The rows are grouped in 3 different ways at once. Each group adds its own fixed numbers to the row, and there is some noise. The rows also spread widely along 10 directions, which tell nothing about the answers.
In the rows, 128 means zero.
Known rows, each followed by its group in each grouping:
[130 126  98 144 115 163 106 133 157  66 135  96 114 129 177 142 140 146
 121 173 113 130 165 144 174  80 111 127 150 146 161 120 121  99 151 154
  57 104 104 105  82 144 130 107 137 129 162] -> riveb Z659 R
[128 121 126 146 154 124 136 138 144 121  83 103  90  48 193 157 172 150
 110  65 139 170 112 121 124 158 134 114 104 105 205 112 131 131 114 128
 105 119 149 122 151 131 152 118 135 162 177] -> let Z423 C
[ 89 155 139 105 130 128 121 138 130 134 151 126 149 176 145 111 106 115
 118 181 112  98 142 126 122 102  81 152 140 131  90 118  73 134 136 159
 132 109 149 154 130 102 151 137 159 135 135] -> Bune Z102 R
[157 122 126 112 132 142 138 133 135 102 136 149 174 126 103 138 126 136
 148 123 132 130 121 112 124 129  89 124 133 184 105 131 154 171  99 138
 161 131 125  91 157 142 122 112 113 139 140] -> nuso Z416 U
[ 91  99  93 129 149 132  97 176 131 141 111  99  95  76 128 122 154 133
 136  86 130 169 137 183 135 140 124  98 145 110 189 136 128  79  95 135
  83 173 127 145 117  95  78 136 173 107 114] -> let Z456 C
[119 139  88 143 103 118 124 150 189 139 168 125 156 143 158 109  90 119
 119 164 120 128 138 124 112  88 110 144 137 131 145 114 127  99 134 104
  89 129  93 112  82 127 108 129 106 108 110] -> gigor Z102 U
[117 125  93 111 133  95 113 149 153 143 161 132 164 154 101  87 108 114
 125 115 104 148  91 172 105 119 145 118 132  95 171 154 148  75 144 122
 110 127 129 154 102 102  78 136 130  71  74] -> nuso Z456 U
[144  99 116 147 119 105 119 115 113 125 109  96 125 100 144 126 151 151
 123  75 130 188  94 169  89 152 201 115  91  51 212 167 183  97 135 105
 132 145  80 152 108 127  89 138  88 122  96] -> riveb Z423 U
[ 92 139 178 115 164 148 148 133 126 131  79 139 113 106 124 127 147 153
 143 126 126 132 157 125  99 160  77 138 100 154 129 111 114 188  79 156
 179 160 141 144 163 133 151 153 123 142 128] -> Bune Z416 R
[149  97 185 162 111  72 186 122  83 124 149 132 161 135  80 134 122 153
 150  56 124 142  92 108 103 131 119 150 101 144  84 127 121 150 126  90
 144  70 237 151 206 126 123 118  94 131 115] -> gigor Z659 U
[189 124 102 151 103 123 116 109 125 125 129 103 171  94 194 159 139 123
 114  96 156 150  73 110  82 155 202 128 102  46 183 151 189 134 137 113
 154 114  52 104 125 134 140 113  86 168 158] -> zukul Z659 R
[ 97 113 129 115 102 103 112 136 120 165 165 128 181 163 100  77 113 141
 143 146 120 133  86 171 121 115 144 139 160  78 127 154 110  68 110  98
 136 124 144 185 111  84  83 157 125  84  60] -> zukul Z659 U
[147 129 176 161 117 120 147  69 133 102 100 149 149 152 131 113 162 173
 140 129 114 139 112 171  88 140 170 151  86  80 186 155 164 138 161 113
 171  96 119 190 113 183 129 157  48 103  64] -> gigor Z659 R
[111 142 189 132 124 142 157 105 110 145  76 121 132 117 189 140 142 169
 118 158 143 128 121  75  99 158 109 163  91 110 122 111 106 179  87 103
 183 116 126 139 163 125 192 154  93 193 152] -> riveb Z416 U
[126 130 114  93 154 100 111 155  98 111 151 117 123 159 122 139 121  87
  97  83 107 130 138 155 102 115 107 110 112 149 122 133 113 140 164 177
 113 142 152 117 160 114  86  88 176 139 151] -> gigor Z102 C
[134 161 116 113 109 137 119 103 173 117 162 154 214 152 182 124 131 126
 108 188 116 113  85 102 131  96 121 154 155 111 135 125 106 120 159 128
 131  33 142 144 113 134 186 131 116 143 148] -> gigor Z416 R
[ 99 143 104 127 112 104 145 157 183 165 170 125 163 109 168 102  94 128
 113 152 122 132 102  83 124 104  91 147 156 115 135  98  94  94 108  87
  85  91 155 121 118  89 159 139 127 121 133] -> riveb Z102 U
[142 122 169 186 121 125 173 109 143 102  78 101  82 107 185 149 140 178
 131 109 135 148 156 115 107 123 132 155  70 121 177 106 138 141 137 101
 110 118 133 121 119 174 141 126  66 148 138] -> gigor Z659 U
[120 137 110  89 134  86 122 146 130 118 191 154 189 205  73  97  91  94
 118 129  99 116 111 153 107  93  99 123 136 149 107 147 116 112 171 159
 122 119 170 140 130 118  77 101 141  76  95] -> gigor Z659 U
[ 79 110 109 112 136 132 111 204 122 147 156 117 110 111  87 109 107 121
 142 107 119 135 178 153 149 117  54 111 160 197 100 116  98 115  63 146
  92 204 137 108 144  89  63 123 187 111 112] -> gigor Z659 C
[157 142 157 144 129 137 149  92 164  71 104 151 142 150 154 129 147 153
 136 145 120 118 126 144 118 121 123 148 106 125 170 122 135 145 167 134
 134  56 161 148 115 177 166 130  71 116 128] -> Bune Z456 C
[166  66 111 107 133 116  97 137  53  78 141 114 169 129  59 150 160 124
 147  56 126 179  93 178 118 138 156  88 136 133 131 184 174 128 133 155
 145 146 129 123 172 123  51  93 152 133 121] -> riveb Z416 U
[141 128 132 159 112 121 149 141 132 109 135 105 106 147 143 138  83 133
 121 131 132 124 177 113  96 117 105 149  75 165 117 116 154 157 119 124
 120 158  84  77 127 135 108 118  85 146 145] -> riveb Z423 U
[ 96 150 169 141 119 103 146  97 141 160 109 142 146 172 146  90 117 147
 116 153 112 132 117 156  62 132 158 169  76  62 165 142 126 115 143  92
 163 120 120 193 100 132 118 171  71 105  58] -> gigor Z416 U
[ 83 113 118 114 137 125  95 139 101 121 116  80 109 133 161 134 156 140
 107 134 118 151 115 162 158 101 126 121 149 102 150 139  73  68 142 150
  87 108 172 169 128  90 119 121 195 145 154] -> let Z423 U
[126 130 154 149  85 128 125 122  91 155 134 129 153 172 139 117  95 130
 131 161 150  94 140 118  92 145 122 175 105 123  68 149 134 168  77 108
 184 160  75 134 145 109 123 155 101 153 104] -> let Z659 C
[ 85 126 121 148 101 105 132 172 142 173 171 118 137 126 127  99  82 123
 125 127 123 126 141 129 122 106  97 155 139 138  98 110  90  98  89  93
  89 129 153 130 129  76 103 147 143 123 108] -> gigor Z416 C

New rows, each followed by its group in each grouping:
[109 139 146 174 101 147 157 134 193 133 108 125 115  81 192 115 129 182
 138 169 133 127 145 101 147 122  96 166 133 126 167  90 110 110  83  71
  89  79 139 132 103 127 184 168  79 134 129] -> riveb Z456 C
[130 120 129 134  94 146  90 100 106  95 148 114 173 181 144 126 144 142
 126 174 114 124 120 170 140  88 158 151 145 100 122 164 115 101 159 136
 131  81 115 172 109 125 118 139 135 141 111] -> gigor Z416 R
[ 95 135  72  87 148  93 107 190 134 185 167 117 157 117 133 117  95  80
 101 101 130 144  97 114  87 136 108 106 145 109 129 127 116 111 108 142
 117 179 118 113 143  66  95 111 189 124 141] -> let Z102 U
[112 102 159 136 107  97 158 147 105 163 154 134 175 114  78 104 113 161
 153  97 126 142  94 110 113 141  97 142 132 144  82 130 117 137  64  85
 161 116 179 153 186  86 124 154 107 125  97] -> riveb Z423 U
[126 131 126 122 155 116 105 120 115 112 103  98 105 145 143 125 156 129
 112  94 103 156 117 193 103 135 174 116  92  67 207 162 148  97 178 158
 114 124 119 168 108 130  99 130 139 111 107] -> nuso Z456 R
[109 142 147  97 172 127 163 151 165 122 110 155 131  98 112 114 146 157
 140 116 112 135 127 109 145 137  44 114 144 187 143 100 104 151  92 141
 127 126 199 121 159 142 147 122 133 107 135] -> nuso Z659 U
[123 135 145 124 163 126 162 160 149 106 109 142  96  97 122 131 123 139
 127  94 121 133 171 113 118 147  58 120 100 194 149  92 134 180  96 151
 114 161 153  83 156 153 126 112 113 120 145] -> riveb Z659 C
[147 113  93 141 119  95 117 135 135  92 171 116 160 175 114 129 112 106
 119 113 116 140 102 168 114  92 156 129 125 106 148 152 143  80 194 140
  82  84 156 141 112 120  86  98 135  95 124] -> let Z456 U
[157 101 145 140 121 120 129 126  64 117 138 119 162 136 101 153 133 124
 139  82 146 130 109 126  95 156 134 129 110 131  84 156 159 180 110 143
 176 144 123 125 194 127 113 111 125 156 138] -> let Z659 R
[ 95 125 180 142 141 127 139 100 129 146  70 119 119  85 165 114 186 183
 133 117 128 163  91 162 110 157 172 142 109  37 205 129 111 105 113 101
 150  89 160 206 129 123 153 176 106 135  97] -> zukul Z416 R
[107 182 141 121 151 110 181 135 225 132 130 180 137 117 156  94  99 139
 107 146 109 110 140  91 108 128  57 151 105 165 167  75 116 160 118 125
 113  88 172 110 123 149 177 144  73  96 128] -> riveb Z423 C
[146 123 154 151 137 178 134 114 129  70  88 115 108 112 154 159 161 174
 145 150 131 127 173 130 157 121  97 141 120 178 132 120 135 168 107 151
 131 123 110 103 139 167 147 125 117 168 162] -> nuso Z416 R
[116 117 167 117 153 112 142 137 102 142  95 145 127 103  97 118 153 151
 139  69 125 145 128 149  96 173 106 116 103 140 147 133 137 168  86 131
 177 167 150 153 177 132 106 138 114 124  94] -> gigor Z659 C
[118 109 166 157 104 123 121  92  81 110  87  76  98 155 173 128 153 174
 120 141 121 150 126 170 115 125 181 154  92  52 172 160 120  89 151 104
 124 120 111 183 104 130 118 148 105 141 100] -> riveb Z659 U
[162 137 154 143 127 127 150  71 143  74  98 142 152 148 166 147 162 158
 118 140 127 132  99 129 110 127 147 149  94 107 172 137 141 154 174 132
 157  54 149 154 132 180 166 122  70 141 146] -> let Z423 U
[102 162 148 146 137 132 155 126 162 120  94 113  82 159 189 127 105 136
 104 174 129 110 181 119 100 111  95 161  78 129 151  99 107 143 139 143
 110 149 110 116  97 152 143 128 103 128 144] -> let Z659 U
[141  76  67 123 129  99 116 170 141 105 185 127 184  90  68 122 139 127
 156  71 123 175  75 159 165  99 122  88 200 141 146 146 138  63 126 127
  67  99 199 132 140 109  71  92 172  76 119] -> let Z659 U
[139 130 157 152 110 161 157 108 178 102  97 153 160  73 181 136 171 191
 141 161 132 130 105  91 163 132  93 147 156 140 165 101 117 142  92  87
 126  39 167 138 138 151 216 157  79 154 152] -> riveb Z456 C
[153 158 110 143 157 135 138 137 178  94 100 107  89 109 189 154 126 120
 107 109 123 139 159 126 100 130 125 126  70 128 205 108 169 149 161 159
  95 138  85  81 102 166 139 108 101 134 171] -> nuso Z456 R
[109  98 143 126 117 135 110 135 112 127 140 169 171 155  42  85 134 148
 175 139 121 120 138 195 124 131  98 134 160 162  93 159 142 137  77 119
 173 161 120 173 143 125  68 166 120  88  43] -> let Z102 C
[120 143 152 124 130 165 127 103 167  92 103 169 151 144 121  97 152 169
 150 192 109 115 154 159 130 130  98 138 130 150 163 136 157 154 109 144
 160 137  87 150  98 178 132 160  71  91  76] -> riveb Z659 R
[146 102 104 155 113  95 131 133 132 105 151  84 131 116 144 132 129 148
 125  91 118 163  98 149 143  98 155 130 129 104 166 141 133  70 158 106
  74  75 162 133 120 116 103 111 128 127 139] -> nuso Z423 U
[124 170 128 113 128 145 129 121 186 122 136 160 177 157 157 110 121 130
 123 194 121 100 124 122 119 117 104 149 131 125 145 111 128 141 132 137
 148  92 113 131 104 139 162 147  93 117 125] -> zukul Z456 R
[111 129 109 120 151 146  97 129 131  75 111  85  89 139 163 130 161 144
 114 140  99 141 150 189 171  94 133 113 139 116 188 142 109  76 171 174
  61 118 136 146  86 140 105 108 171 113 138] -> nuso Z659 R
[122 171 132  91 143 147 130 133 169 105 133 151 148 153 173 129 115 116
 103 177 126  90 144 105 138 110  67 139 131 173 119  98  96 163 127 164
 140  97 136  99 136 134 165 118 125 153 179] -> zukul Z423 C
[ 76 151 103 104 142  94 120 169 151 150 154 102 100 168 149  93  73 100
  90 139 102 129 156 148  97 103 105 132  98 114 153 121 105  93 148 147
  80 167 116 122  90  91  88 125 150  98 118] -> riveb Z423 U
[114 136 173 127 155 154 130 105 105  93  71 107  86 135 155 136 172 171
 127 139 111 130 158 161 143 134 112 135 103 126 158 133 113 144 129 161
 137 127 139 158 134 155 143 135 135 144 132] -> nuso Z659 R
[132 124 159 151 119 160 125  75 151  98  81 152 167 118 156 125 197 186
 150 175 125 136  94 157 137 138 149 146 141  85 186 146 142 128 131 113
 164  59 134 199 115 164 177 171  79 123 102] -> let Z456 R
[142 125 172 148 148 141 150  85 142  59  91 134 122 122 128 133 185 191
 142 125  99 137 126 168 160 112 119 136 117 143 177 132 129 134 161 145
 126  52 189 170 138 179 157 136  94 119 126] -> nuso Z423 R
[168 108 127 186 112 141 147 121 144  53 108  95  92 126 165 168 137 155
 137 113 135 147 174 138 130  91 133 137  90 155 170 115 160 125 165 120
  83 110 115  93 104 179 111 101  82 145 161] -> gigor Z456 U
[158 127 160 178 106 104 193 139 160 123 153 161 165 147  91 127  77 140
 156 113 136 112 148  87  76 128  83 165  78 194  87 103 166 188 105  89
 156 119 145  95 157 157 124 133  34 116 107] -> gigor Z456 U
[120 120 110 139 159 153 126 145 150  90  76  92  70  73 193 168 162 142
 116 113 141 170 163 132 132 122 117 113 111 133 197 106 130 124 129 151
  81 155 113  95 112 150 126  99 150 157 189] -> let Z416 U
[136 139 176 129 134 139 142  90 114  76  95 146 127 201 122 125 128 146
 124 166 115 116 165 157  89 122 121 156  69 140 137 142 151 175 154 152
 169 138  97 137 119 175 116 135  71 128 103] -> riveb Z416 U
[118 132 108 137 123 112 145 176 165 141 161 139 136 111 115 109  92 122
 134 105 126 125 152 124 120 119  77 130 132 173 121 105 131 132  92 119
  98 155 133  94 131 119  97 119 122 100 116] -> gigor Z659 C
[109 130 163 111 120 135 116 106  80 130 111 117 153 173 146 132 140 145
 118 157 125 119 121 133 113 124 122 145 113 123 101 151  98 147 121 136
 184 127 124 166 154 116 137 141 128 171 129] -> gigor Z423 U
[137 104 179 149 126 161 129  82  95  94  72 115 134  94 152 153 197 192
 153 126 138 148 115 138 135 154 140 135 120 107 152 146 131 160 103 129
 187  95 131 178 162 151 172 154 100 177 140] -> Bune Z423 R
[ 91 155 149 120 154 141 140 146 156 147  84 136  97 101 174 127 143 142
 114 136 124 126 168 115 110 144  69 134 109 153 157  94 103 164  89 133
 138 165 116 121 138 135 150 142 127 154 140] -> gigor Z102 C
[133 136 127 132 139 146 112 125 130  91  95  99  77 142 172 136 137 142
 113 129 118 131 172 172 128 127 129 125  99 122 182 143 136 126 144 155
 104 160  84 113  95 149 101 118 129 132 133] -> nuso Z659 C
[109 130 109  61 189 125 100 159 112 121 111 154 139 116  93 130 157  98
 117  75 121 150 116 164 103 162 100  86 130 144 156 141 131 157 118 196
 152 176 146 129 171 113  89 105 188 118 138] -> let Z416 C
[106 139 102  55 171 142  82 144 108  94 122 119 121 158 144 131 148  98
 101 131 108 132 139 176 136 120 105  92 146 128 165 150 100 117 158 212
 116 154 129 138 120 117 102  93 203 125 152] -> Bune Z659 C
[143 116 141 165 112 143 129 123 129 129 113 128 139 111 130 134 130 147
 147 119 140 144 150 139  86 149 144 145  89 125 148 139 184 164  94 113
 168 173  48 117 124 150  99 152  72 141 100] -> gigor Z416 R
[118 147 130  80 161 149 104 113 109 109  80 103 114 145 181 140 166 137
  99 143 117 139 120 145 124 134 134 111 118  96 185 151 113 126 149 170
 141 144 109 144 119 136 138 115 157 152 151] -> nuso Z659 U
[139 139 135 128 119 154 114 113 126  42 129 113 115 198 163 147 130 132
 111 185 107  98 173 153 159  76 102 146 121 161 127 126 104 125 188 169
  84  69 140 119 108 151 141 103 129 145 164] -> riveb Z456 C
[151 133 106 133 141 106 124 144 137 155 128 125 142 117 118 120 111 105
 127  68 129 154 109 150  48 177 165 114  70  87 183 156 212 149 118 133
 163 189  47 111 129 125  84 136  92 110  94] -> nuso Z456 R
[132 100 135 189 113 150 136 132 136 120 101 105 108  81 141 140 138 161
 155 116 148 152 157 144 112 143 139 147 105 126 148 127 170 142  81 108
 129 164  73 116 126 141 108 149  96 141 122] -> let Z416 R
[126 105 168 185 117 150 130 106  96  93  62  77  53 113 180 156 163 178
 128 123 142 140 178 157 132 134 144 155  81 119 154 132 129 140 116 121
 121 137 105 139 130 147 125 141 111 178 147] -> let Z423 C
[ 82 127 115 105 146 168  86 137 137 107  88 103  98  96 193 132 186 157
 114 166 122 142 138 162 187 113 102 115 181 115 183 125  70  84 114 155
  81 120 149 159 105 118 147 130 194 143 158] -> let Z659 C
[160  92  91 153 101 183  73  97 141  70 103  94 143  89 174 143 191 171
 157 151 137 169 117 191 159 115 194 106 166  67 224 174 178  75 133 132
 113 128  41 151  60 167 107 134 114 127 114] -> Bune Z659 R
[139  87 138 160 114 122 150 145 139 144 113 140 158  69  89 120 141 167
 184  78 147 170 102 136  98 161 129 121 126 120 157 136 177 128  66  81
 162 147 122 146 146 129 107 156  73 107  83] -> Bune Z456 U
[178 120 122 168 106 122 152 129 143 111 138 136 164 134 131 152 103 127
 142 117 156 126 125  97  82 135 130 146  90 146 117 131 185 173 117 111
 155 128  89  87 140 150 126 114  66 143 143] -> let Z456 U
[100 149 168 167 138 144 147  99 173 140  55 115  84  83 203 123 167 191
 124 144 124 151 152 144  97 150 140 149  74  82 225 113 138 134 110 105
 145 138  87 169  96 163 158 177  61 142 106] -> gigor Z423 R
[129 130 131 134 162  96 150 147 154  95 150 142 124 146  76 112 110 116
 135  83 110 136 144 177  99 112 116 124  96 146 156 114 151 131 164 157
 102 122 172 120 133 142  72 111 112  75 108] -> zukul Z416 R
[ 88 133 128 134 140 124 138 178 132 128 132  89  80 152 130 123  86 128
 125 136 113 118 184 134 135 100  66 141 112 176 107 104  92 114 114 140
  80 161 148 107 127 100 101 122 161 125 142] -> nuso Z456 U
[173 101 159 184 102 169 147  89 139  51 102 120 141  93 148 161 170 195
 170 139 142 141 141 127 157 117 124 147 129 155 141 127 154 159 115 121
 147  69 123 125 137 185 164 134  70 164 155] -> Bune Z423 R
[120 153  97 115 146  92 127 120 183  89 151 130 137 169 160 113 121 113
  93 140  97 131 109 159 123  77 131 134 120 106 194 126 110  75 221 157
  64  57 184 151  86 145 125 100 132  83 139] -> let Z423 U
[ 95 111 162 147 113 123 137 144 116 165 120 147 147 131  82  93 125 156
 163 130 135 122 129 160 104 156 108 153 129 132 105 140 130 138  60  96
 167 151 136 175 152  98 107 181 106 106  60] -> let Z456 C
[ 93 131 176 136 134 144 143 148 113 166 102 124 118 106 122 122 123 159
 149 133 141 120 154 116 105 164  85 149 105 152  94 112 121 182  37 121
 194 178 101 130 172 106 132 172 108 164 119] -> zukul Z423 R
[136 115 178 141 134  89 179 108 144 116 128 187 172 118  61  89 143 165
 153  76 106 145  91 155  96 156 122 144 108 135 154 131 153 150 118  98
 156  74 211 171 166 148 123 154  61  78  60] -> riveb Z416 C
[148 122 138 140 127 111 139 127 105  98 125  89 112 141 166 160 121 128
 109  99 136 136 131 123 112 116 138 136  86 119 132 123 122 135 155 135
 120 105 143 104 149 123 121 100 121 172 180] -> zukul Z423 U
[138 119 137 164 125 106 136 114 110 124 107  71 109  93 210 167 155 138
  98  72 132 169  95 118  98 131 184 139  84  51 183 127 121 111 169 117
 100  76 147 141 142 120 153 116 133 181 175] -> gigor Z416 R
[101 122 166 159 115 106 165 172 117 162 142 132 114 141  81  97  72 140
 148 113 127 110 174 124  91 145  68 162  88 177  76 107 127 166  59  98
 138 172 140 116 165  95 102 162  96 115  86] -> riveb Z456 C
[119 130 142  99 179  93 145 141 125 138 108 147 141  80 104 117 159 133
 124  49 110 169  90 133  85 178 119  97 103 106 192 131 150 152 116 152
 148 142 173 151 174 128 128 125 126 102 114] -> riveb Z659 R
[139 116 147 119 126 174  87  75  80  62  73 101 124 176 170 160 187 160
 118 177 131 132 140 179 136 118 161 132 114 107 155 175 131 140 159 168
 171 127  74 164 116 162 128 125 125 174 149] -> let Z423 U
[108 146 136 135 143 110 141 148 149 125 151 150 135 172  89 103  81 103
 126 135 116 106 166 153  79 120  96 153  89 162 108 121 145 161 131 162
 134 162 121 118 128 135  87 135 114  89 100] -> let Z416 R
[ 88 124 169 147 104 136 131 104 141 159  99 112 142 110 172 101 158 193
 136 172 132 144  95 144 140 128 148 163 141  62 161 131  90  82  89  70
 148  85 141 199 109 103 154 189  95 140  94] -> zukul Z423 U
[139 107 127 155  98  87 116 121  97 130 169 107 158 172 109 106 105 120
 129 110 112 140 109 171  83 123 179 148 106  71 129 161 156 104 155 111
 126 117 104 160 121 106  84 143 109 110  76] -> riveb Z102 R
[108 145  98  80 132 154  77 135 138 126 133 141 163 159 145 114 137 117
 109 166 115 120 135 163 130 120 108 114 148 135 148 152 125 128 121 162
 151 154  71 137 106 120 105 132 146 135 119] -> gigor Z423 C
[130 105 177 175  92 172 123 110  80 133  88 116 138 129 132 146 149 175
 168 164 158 116 150 128 110 159 129 167 111 132  84 147 152 181  53 108
 202 156  59 149 157 130 144 175  89 180 112] -> let Z456 R
[ 78 126 111 125 152 124 116 185 153 150 129 127  99 118 103  99 112 124
 132 109 112 139 177 176 113 126  85 114 119 159 160 116 128 110  93 140
 100 198 113 126 110 110  66 140 139  89  88] -> gigor Z456 C
[129 119 143 106 102 172  96 111  94  88 125 128 171 154 154 146 165 156
 132 182 130 108 128 130 179 104  97 136 181 161  90 146  85 139 109 142
 150  89 136 146 149 128 156 126 151 177 155] -> gigor Z659 C
[117 150 135  84 143  72 142 118 141 154 158 171 205 166  98  81 114 117
 107 113 100 136  58 136  71 145 135 128 109  86 156 153 138 125 151 126
 173  94 167 174 144 110 125 142  94  83  78] -> riveb Z423 U
[ 98 128  95 120 132 137  94 176 124 157 132 100 119 115 138 122 107 112
 124 130 129 139 152 140 100 146 118 114 118 119 143 137 153 125  80 147
 127 212  43 109 113  89  94 144 148 132 116] -> riveb Z456 R
[132 117 136 142  84 140 117 113 116 116 157 149 187 197 100 112 108 139
 154 192 135 100 135 146 120 103 115 163 149 149  67 154 136 142 107 114
 169 130  91 144 124 133 103 150 102 124  86] -> let Z102 U
[134 112 144 160 111 113 171 153 165 132 148 159 164  84  97 111 120 162
 162 104 128 134 115 105 135 134  79 143 142 174 122  99 137 143  72  81
 117  82 189 120 167 122 149 148  82 109 110] -> riveb Z456 C
[125 120 157 143  93 218 106  98 126  95  71 125 144 140 168 142 162 189
 170 235 154 112 167 132 150 126 103 154 151 152 122 142 134 157  65 122
 192 151  35 141  98 157 159 167  84 173 123] -> Bune Z456 U
[127 106 136 163 106 106 130 142  79  96 153  53  83 177 141 140  94 133
 117 117 112 130 156 150 146  79 133 152 109 130  99 137  96  84 165 129
  57 113 164 120 123 104  88 102 163 140 147] -> nuso Z659 U
[ 80 148 167 102 142 150 127 118 133 150  77 134 136 137 161 110 152 158
 132 178 126 129 122 129 112 144 103 142 125  98 153 130  90 135  96 132
 176 134 132 185 126 112 171 166 122 143 115] -> Bune Z456 U
[153 115 129 110 122 149 107  97  96  61 111 105 148 155 167 156 168 148
 113 149 121 140 112 142 147 110 145 121 136 112 155 156 127 120 166 153
 126  89 128 135 125 150 139  99 133 158 161] -> riveb Z659 U
[ 95 147 172 121 141 105 152 120 118 161 104 139 129 163 125 107 115 138
 114 126 118 127 137 133  63 150 112 151  66 120 131 131 122 165 115 127
 189 162 121 161 146 124 119 155  89 129  89] -> gigor Z423 U
[ 95 127 124 174 114 117 128 142 156 140 122  85  90 107 172 110 122 152
 125 131 113 152 140 160 114 118 153 147 106  69 197 121 130  71 133  99
  67 118 117 159  83 110 122 159 107 106 103] -> riveb Z456 R
[151 115 100 166  90 108 129 140 146 102 187 108 150 149 122 116  86 123
 132 125 117 128 133 143 122  94 139 146 123 123 130 138 160 100 146 117
  78 112 106 105  96 127  92 118 102  95 110] -> riveb Z659 R
[122 149 116 112 137 121 106 121 133  82 133 110 105 181 164 122 120 116
  88 146 103 123 156 170 122  97 131 132  98 120 170 140 120 116 183 172
  93 116 110 127  94 136 108 109 135 123 141] -> riveb Z423 C
